The rows of a group lie close to one hidden flat surface of 13 dimensions, which passes through zero. Surfaces can cross.
Some rows, each with its group after it:
[ 10  17  15  -9   9   7 -16  -3   5  -7 -10  16   6   0 -26 -24 -26   0
  19   6  -5   1  -3] | k532
[-18   6 -14  26  12  21  -1  -9  28  -4 -23   3 -23 -10 -18  -9 -17   7
  -2  -1 -11   3 -31] | k734
[-20  -5 -22   6   0   3   3   3 -28 -13 -15  13 -13   4  -4  -7  -2   2
  -4   1  -7  -1 -15] | k406
[-18 -19 -20   4 -13  -2  14  -2  13 -29  16  -4 -24 -18  15  14  -7  21
   8  12   4  -3  -9] | k891
[  0  30 -22   3   2  24   2 -14 -12   1   6   7   1   1 -17  -4 -14   5
  -7 -10 -12   1   7] | k137
[  0   6   5   7   6   4 -11 -12  15   9   0   4  -1  -6  -5 -18 -19  -6
  -1 -16  -7   6 -10] | k137
[ 20 -17  -2 -16 -11   4 -38   3 -12  13  18   0  16  34 -14 -25 -18  -6
 -11  -7  -9  16  18] | k734
[  5   2   3 -30 -17   8   7  -9  -4   0   6 -11   0   8   6   7  -6  22
  23  16  -2   9  -4] | k137
[-23  -4 -25  15  -8  -1  14  -2   7  17 -12  10 -22   7  -2   8   2  -6
  -1   0  -6  -7 -13] | k734
[ 13 -13  12  25  -3  -1  25  21  -6   2  17   7   9 -15  22  16   1   0
   2   6  22   9 -18] | k406
[-14  -1   4  10  -4  -5  14   9  -6 -34  21  -3  -6 -18  24  -3  -5   5
   9  18  18 -21  -3] | k734
[ 25  -7   7 -27  22   0 -13 -10  12  14  10 -17 -13  15  10   7   8  20
 -17   6  -3  15  12] | k891
[  3   3   4  11 -29   3   7   0  -6   4  15 -12  22  10   4  -6  -1 -10
  22   8   0  -6  -6] | k406
[ -5 -11  -4  -3  -5  15  12 -27  27   0   9 -13 -21  -3  21  21 -10  10
  -3   4   1   5 -15] | k891
[  9   7  -4 -30  -4  13  11 -35 -35   0  22  -9   6   4  31  14  -4   4
 -16 -19  -5  12   6] | k891
[-17 -29  -2   7   7 -24   8   0  29  -1   9   6 -26 -17  25  23   9  -8
 -24 -16  14  -8  10] | k891
[  7   7  22  18  13   2  16  14  10   2  -1  -9  -7  -2   9  -4   2  12
   3 -10  11  12 -37] | k137
[ -2 -13  20   7 -22  19 -11   5 -12 -27 -19  -8  29   6  -7 -15 -10 -11
  21  20   2   0 -24] | k734
[  9 -56  10  -9   9 -24 -20  -8  20 -31   6   0 -18  -9  17  -2  -4   4
  14  33  -1  -3  -7] | k734
[  0   7  14   9  -4  -9   0  10   3   0  -9  -5   3   5 -13 -15   3   3
   9 -34  -6  12 -24] | k734
[  2  19   9   8  -7   9   2  -4   2  17  25 -15  13  -3  15 -17 -13  -1
   4  -4   5   1  -4] | k891
[  0 -39   0   3  -8 -18  -3  -4   1 -14   6  10 -12  16  13   3   0 -19
   5  10   2 -13  -5] | k137
[ 15 -18  -1  16  -5  -8  20 -11 -19   4   4  17  10 -16  10  19  -1  -7
   3 -26  -7  23 -31] | k137
[-40  21 -28  -1  -2  15   5  -9  -3 -34 -11 -16 -33  12  -6  -7   4  14
 -14 -16 -11 -19  -7] | k734
[  7 -28  11  -1  17  -5 -16 -18  10 -29 -18   6   8 -20  -1  16   8 -18
 -12   8  -3  -6  10] | k734
[ 1 17 15  1  1 18 12 17 22 -2  1 -5 -5  7 -1  9 -4 12 -1  7 20 -3  2] | k137
[  3   7   0 -14  -3  -7   9 -10  30  12   8   7 -19  -5  -1   7 -12  14
  22   5  -2   1   1] | k891
[-12 -25  -1  15  -8  11   9 -35  20  11 -10   5  -9   7  15  22  -7 -33
 -19 -20  -3  -3 -18] | k532
[ -3  -1 -18  -1 -13  10 -12 -24 -17  -2  22  -6   4  19   7 -13 -13 -14
 -14 -15 -13  -3   6] | k137
[ 15  -3  -2 -18   2  -1 -15 -20 -14 -12   4  13  15 -16  -9  -6 -16  -1
  14   9 -13   6  11] | k734
[-12  11  -3  -5  -2 -13  16   0  -3   6  -2  40 -10 -19  -3   3 -22  -6
  12 -16   5  -3   2] | k406
[  3  15  24 -15  -7  11 -10   2   6 -18 -21 -28  21   8 -18   0  17   7
  -2 -22  -4   6   2] | k532
[-21   6  -2  28 -12   6  23  -9  -9 -12   6 -25  14 -23  27   8  14  -8
   1  -4   3 -12 -19] | k891
[-17  -4   1   1 -13  27 -11  -3   4   3  -1   1   2  15   7 -16 -29 -15
  -3  32  12 -14   2] | k406
[ -7  -1  -2  13 -20  -6  14   9 -15  -3 -18  -1  16  -3 -11   9  17  -5
  10 -21  -8   9 -18] | k532
[ -2  33  11 -17  -3  21   0  -5  23  19   4 -11  -9  15  -5 -14 -21  17
   8   1   4   1   1] | k532
[-18  13   4 -12 -17  15  -1  -3 -29   6  -3 -15  27 -11  19 -15  -7  -4
  12  31   7  -8   4] | k406
[-13  -2  20   8   6  13   1  -3  15   3 -12 -22   6 -17  21   1   2  -3
 -15  -3  13   5 -15] | k137
[ 10 -11  14 -12 -10 -26  17  -8   7  -5   4  14  -2  -5   4  20   5  -5
  24 -14  -1  -1  -3] | k406
[ -2  -6 -39  18  13   6 -27 -12   4  13  14   0  -2  -5  -9 -11  -2 -13
 -28  13 -15  -9  28] | k891
[  6   4   6  20 -13  -2   1   8  18  12   1  -3   3  26 -16 -13   1 -13
  25  12  -4 -14 -12] | k891
[ -4   6  13  -7   2  21  -8 -11   4 -31 -18  26   9  -6 -17   8 -24 -20
  -7  -2   8 -12  15] | k891
[-15  -2 -12  -4 -39  -1  11 -11   6   1  -1  33   7   2 -16  20 -18 -26
  19  -5   0 -17  20] | k137
[  2 -26  -7   0  24   0 -17 -12  -8 -19  -4  11  -4 -23   8   1  -9  -3
 -28  -8  -3  13   0] | k532
[ 12  -3  11 -25  25   4   3 -20   9   3   3  -2 -29   5  19   5 -12  22
 -10  -5   0  16 -14] | k406
[ -1 -18 -16  -3  -2   3  -3 -17   1  -7   0  18 -22  14  -5   2 -19   0
  -3 -11 -11   6 -12] | k532
[-10   9   2  -1 -28 -24   9  36  -6   1 -10  12  32 -40 -26   5   7  12
  26 -27   2  17  11] | k532
[-11  24   0 -28 -31   0  -6  10  24  15  17  -6  15  -7 -15   4 -10  12
  -1 -31   7   7  45] | k532
[ 12 -18  -2   3   6  33 -17 -16  15 -22   1   4   1  -5  -8   8 -26   2
 -18   7   1  14  -3] | k532
[ 35   8  18 -14  12  11 -13  -1 -12  -4   7  -2  16  29 -11  -1   4  -4
 -14  -8   0   6  16] | k891
[-26 -19 -16   7  -9   7  -7  -2 -21  -8 -16   1  -9  17   8 -15  -6 -16
  -3  26  -2 -14 -16] | k406
[ -5   5  33 -15 -21  18  15  12   6 -23  11  16   6  11   9  10 -30  -7
   5  -3  35 -11   8] | k406
[-10 -19 -10   5   5  -3  -4   0 -12  18 -13  11  -5 -10  11  -8  -9  -6
   3  25  -2   5 -14] | k137
[ 11 -20   4   3  -4  -1 -11  14  12 -30  21  -2  -5  25  -3   5   4  -6
 -11  11  13 -17  23] | k532
[-19  -9 -10  12  -1  -1  -7  30   9  -7   1  -5 -10  -1  -2  -7   2   8
 -15   9  13  -6   8] | k532
[-10  12   5  11   7 -16   1  16   3   1  -1   8   3  -7  -3  -4  10 -16
  -8 -10  10 -20  20] | k137
[  6   2 -10   4  11  -7   9   8 -39  14  19   2  -4   0  22 -14  -1   9
  -6  -2   0  13 -15] | k406
[  3 -17 -20  -6  -8  -5   7  -9 -21 -14  -5  17   5 -28  -5  14  -6  12
  19   8 -13  17 -10] | k532
[-18  16  -5  -6 -19 -11  11   1 -11  21  -8   8   0   6  -5 -13  -4  -3
  26  -6  -8  -5  -8] | k734
[  2  -6  -1  15 -19  11   9  -3   7 -11   1   6  -1  19 -13   7 -10  -7
   3 -26  -3   3 -18] | k406
[ 18  24  14  -9  -3  -6  14 -17  -5  23  19  -9  19   4  14   8  13 -13
  11   1   1 -11  16] | k532
[-18  20  -1 -16   6   1   5   1   8 -11   7   2 -17  -1   8   3  -4   4
 -15  -6  13 -18  25] | k891
[ 30   2  -8   6   3   4  -9   8  -7  -9  -1  17  13  15 -39   4   1   0
   8   0 -13   6   8] | k891
[ 12   0  14   0  -3  12   8  12  16 -32   4  -2   4  -1  -9  21   2  11
  -1   0  14  -1   6] | k137
[  0  24  12 -33   0   9   1 -13  18  13 -18  15   9 -26 -15  17 -15   8
  11  -1   3   9  25] | k406
[-15   0  -9 -15  -8 -15   3 -17   0 -26  -5   5 -26  11  -5  -5  -1   4
  21  -9 -15 -15  -9] | k406
[  3   4 -22  14   9   8  -2  -9  -8 -25   2  19  -2 -16 -18   0 -12   0
   4  10 -11  -7   3] | k734
[ -4  -8  17   0  -2 -10   0  13  15 -25 -13   5   2 -19  -8   4   1   3
  19  10   8  -5  -2] | k137
[ -5  36   2   0   7  -5  14  10  -3  39  13   9  -8   9   9 -16  -8  -4
   0  -6  10 -10   9] | k137
[ 19  -4   1  12  10   3   9  -2  21  -8  17 -20  -5  -4   7  23  19  12
 -14  -6   4   4   1] | k891
[ 23   6  -4   6   1   4  -5  13 -10  10  28 -10  11  18  -3  -9   3   7
  -7  -3   1   8   8] | k406
[ -5   5   5   6  -3   5 -16  13  27  -7 -19   5 -12  50 -36  -7   7 -23
  -8   2   2 -30  19] | k734
[ 25 -17  -5   3 -19  -6   5  14  -9  25  34  17  10  25   3   7  -9  -8
   1   1   9   8  13] | k734
[ -5  11 -16  -3   3  19 -20  -7 -14  -2  -6   4  10   3 -16 -15 -12  -7
  -9  16  -8  -6  18] | k734
[ -6   4 -10  10   0   5   2  -1   6  23   8   3   2  -9   7   2  -7  -7
 -11   2   5   1   8] | k532

New rows, each followed by its group:
[-20  -9  -4  -7 -33  -8   7   7  -7   1   5   1  -9  32   7  -6  -3 -10
  16   6   5 -17  -1] | k734
[-11  17   3  -5 -12   7 -12 -12   5  -3  26  -8   3  18   7 -20 -18 -18
 -13 -16   5 -22  24] | k137
[ -6   2  11  -4 -21   7   8  -5   6  -9 -13   1   1  19  -9   5  -3  -8
  16  -5   1  -7 -12] | k734
[-16   9   1  -3   6  -9   8  -3  -2 -21  -4 -14 -14 -16  10  -5   8  17
   4 -12  -3  -3 -13] | k734
[ 11  18   2 -15  -1 -25  25   6  -2  14   1  23  -1 -10  -9  21  13   6
  24  -7   0  -3  15] | k137
[ 13  21  13   6  -5  12  20  20  -1 -23  22 -19  11 -10   5  10   7  27
   8  -3  15   5  -3] | k406
[ -2 -22  -4   9   0  14  11  -9  -8 -11  -1   1  -7   2  19  15  -2  -4
  -9  14   6   1 -18] | k137
[ -5 -12  -9  16 -17  -7  -6 -18   8   1   5   5   7   5  -9  -4  -7 -26
   7 -12 -13  -9  -3] | k406
[-30  27   2  23  -1 -11   6   4   3  11   9   2   0 -22  12 -29 -12 -15
   4 -15   6 -18  -6] | k406
[ -3 -12  -8  20  -6 -20 -11  20   7 -20  20  17   3 -11 -12 -14  -7 -12
  11  10   5 -21  19] | k891
[  4  11   8  14  -4   5  -3  27  -2   4  -8  -9  24 -10 -17  -1  11   6
 -10 -21   4  16   1] | k532
[ 10   8 -16 -10  10  -6 -17   5 -23   8   6  -8 -11  36 -13 -21  10  11
 -17 -19 -17   7   6] | k406
[ -1  24  -6 -11  -8  -5   5   2  10   9  -8  10 -12   9 -27 -10  -9  16
  33   4 -12  -3  -3] | k137
[ -7   0  -8  18  -2  -3   3  26  -5 -50 -13   2  -3   3 -24   4  18   4
  10  11   2 -21   1] | k137
[ -1 -17   1   8  18 -10  -3  -8 -16   5  12  -2  -7 -12  34 -11  -3  -7
 -16   4   3   3 -12] | k406
[-12   4   4  13 -27  14  20  19 -17 -29   4 -12   6  16   5  -1   3   5
  21  18  13 -15 -21] | k734
[-12 -15  20 -25   2  -4   1  -4 -16 -14 -23   0   0  -3  21   9   6  -8
  -7   4  11  -3   0] | k406
[ -3 -15   9  -2 -11  -6  -4  -9 -21   7  11 -27   3   9  29 -30  -4   7
  12  -7 -10  16 -40] | k137
[ -9  -5   4  21  10  -5   6  24  12 -20 -10  -5  -9 -10  -2   8  18   3
 -12  -2  13  -8  -5] | k406
[  3  -4   7   8  10  35  -2 -14  37   5  12 -21 -19  27  18   6 -12  -3
 -19  31  16 -14  -3] | k532
[  1  14 -12 -20  -7   9  12 -17  -9  14   7  15  -2  -3   2  11 -17   5
  12  11  -2   1  10] | k137
[-23  -7 -19  22  -8  25 -23   7  -8 -19 -22  -7   9  11 -20 -16  -1 -15
 -22   4  -6  -8  -1] | k532
[ -8  17   3   0 -21  -6   0   5   2  11  18  -3  -7  29  -5 -33 -18  -1
  21 -14  -5  -8 -10] | k137
[ -6  43  -5 -11   5 -22  26   4  11  30  13   6 -27  -1  -3  -7  -1  25
  24 -22  -5  -2  -3] | k734
[ 10  15 -27  10  -3  -3  -7  -1 -10  13  27  -7   9  -2 -10 -15   0   8
  10  10 -16  -1  12] | k891
[-17  -9  -4  -4 -13  24  -7 -22   0 -21  -1   0   0  -2   7  -1 -24 -10
  -6   5   1  -6  -3] | k734
[-18  -5  17 -11 -21  -2   6   2  28   5  -4  -3 -17  27   8  -4 -12  -7
  23  17  13 -21  -7] | k734
[  1 -16 -20  19  24 -21 -22   6   0 -12  17  -5 -14   1   3 -19  14  -6
 -21   7  -8 -16  15] | k406
[ 21  10  -7   1  20  17   6   1   9  21  -2  17  -2  -6 -13  23  -5   9
 -17   3   5  17  11] | k137
[  0   4  11   9  -7  -6   2   8  16 -28 -16   0  11 -17 -25   6   8   4
  17 -20  -5   2  -8] | k137
[ -9  -1   8   3 -14 -36  15   3  15  10   6  -4 -13   6  11  -8  14  -7
  41  11  -3 -23 -10] | k406
[  1  -3   5  13 -15   5  14  -6  16 -16   6   6   5 -11  -4  15 -10  -5
  13 -11   4  -1 -11] | k406
[ 10 -16  -1 -16 -20  -7  -4   6  24  -8  -3   2 -15  37 -25   9   4  10
  26  12  -7  -3   2] | k137
[ 21 -16   4  -5   0 -13   1   1  -2 -42   3   9  13 -18 -15  25  14   5
   7 -11  -3   4  12] | k137
[  0  18  13 -21  12 -26   1   6 -20  10 -15 -14  18 -34   5  -2  29  15
  13  -2  -6   8  10] | k532
[ 24 -27   5 -10  -7 -21 -14  -9 -10  -4  10   5  13   4   0  -9  -1  -7
  30  22 -14   2  -2] | k891
[ -6   3 -31  21 -14  31 -14  15   7   9   5  10  13  -6 -26  -7 -24   2
   0  36   2   0  16] | k532
[ -9  -8  -2  23  -7  -5  23   3 -24 -13   9  21  14 -37  19   9 -11 -11
   4  -8  10   2 -17] | k406
[  3   2 -22  28   3 -17   6   4   5  22   6   0  -6  -8  -9  -7  12   2
  13   0 -16   2 -12] | k406
[ -7   1 -18  11   2   5  -1   2 -22 -23   0  -2   4  -2  -7   2  11  -1
 -18 -13  -6  -3   2] | k734
[ 13  13   5 -18  -4   2   8   7 -12  17   0 -12  21 -14   3  11  14  19
  18  26   2  11  10] | k406
[ -3   5  19  -7   1  21  -8 -25   5 -24 -15   1  -1   6  -5 -11 -24  -8
  -2 -21  -5   2 -20] | k532
[ -1 -25  31   8 -13  13 -16  14  35 -27  14 -26   4  23  13  -2  -4 -12
 -21  -3  27 -12   7] | k137
[ -3  13 -20  -1   6 -33  -1  10 -33  -6  -3   2  -1   2 -13 -14  30   3
  11  -5 -20 -13  11] | k137
[-16  -7   2  12 -27   5  35   0 -11  14  -7   4   1   3  19  17  -1  -7
  16   0   9   2 -33] | k137
[  8  -7 -12  15 -16  19  10  -3  13   6  -4   7 -21  49 -20   5 -10   1
  10   0  -9   2 -29] | k532
[ 12   8  16 -10  17 -14   5  -5  26  39  11   3 -10 -20  15  -2 -11  13
   6  -6   3  18  -4] | k734
[ -5  19  17  -7 -14 -27  11   6  16  -5  16   9   9 -15  -2  -1  -1  -9
  29  -8   9 -23  25] | k406
[-14   5   0  16 -23  35   3  19  10  21  -7 -20  -1  44  -3  -6  -7  -2
 -15  -1  12   3 -17] | k734
[ -2  -1  -1  18  20   9  18  19   5  16  -4  10 -27  18  14   6   1   0
 -12  28  20 -10 -14] | k137
[  6 -30 -24  16  -6   8   5 -35   2  27 -11  13  -4  -7   2  12 -13  -9
  13  14 -24  21 -36] | k406
[  8   3   0  16  -2  10  -1  29  -7 -10  -1   5  21 -12 -17   8   5   5
 -11  -4  10   9   9] | k137
[-14  -7 -12   3   8 -17 -11  29   3  25  -1  -4 -14 -11   3 -21   3  20
  -7   3   1  14  -1] | k891
[ -5  -1   0  10  14  38 -15  -5  16   5  -9  10  10 -27  -2   0 -33  -6
 -26  15  13  10   6] | k137
[-14 -19 -18  11  -1   6  -4   7  10 -13  -4   7 -18   2  -6   5  -6   4
 -13   5   2   0  -3] | k891
[ 20 -18  -2 -11  -6   4  -5   7  13  12  19  19  -9  26  -4  11 -17  -1
  -3  18  11   2  20] | k137
[-25   0  22 -16 -21   6   1  -9  24  -2 -17   8   4  -4   6   2 -19 -21
  21  23  16 -24   9] | k406
[ 11   0  10   4   1  17  -1  11  -4 -14  -2 -16   7  -9  -4 -13 -10  29
  12   3  -1  27 -33] | k137
[-17 -20  -7  24   0 -19  -9 -14   4  20 -21   1  13 -33   9  -7  11 -30
   9  17 -13  -8 -10] | k891
[-17   6   5  -3 -21   8  13  -8  -9  -8 -17  25   1   8 -11   5 -19 -16
   1 -46  -1   4 -16] | k406
[-12 -22 -12 -17 -20 -12 -27 -32   3   7   1   2  11  -2  -1  -6  -8 -28
  -2 -10 -19  -5  24] | k137
[  2  18 -19   1 -11  -6  15  17 -13  14  24   5 -13  22  -5  -6   0  16
  10  -4  -1  -2   3] | k734
[-36  11  17  -1  16   5  -7   9   9 -26 -26  -1 -19  -2   4 -13  -3  -8
 -33 -30  16 -15  -2] | k406
[  0  -5  -2  36  -6  26   1   1  28 -14  15  -4   5 -10  -3   4 -19  -6
  -5   8  11  -4  -9] | k406
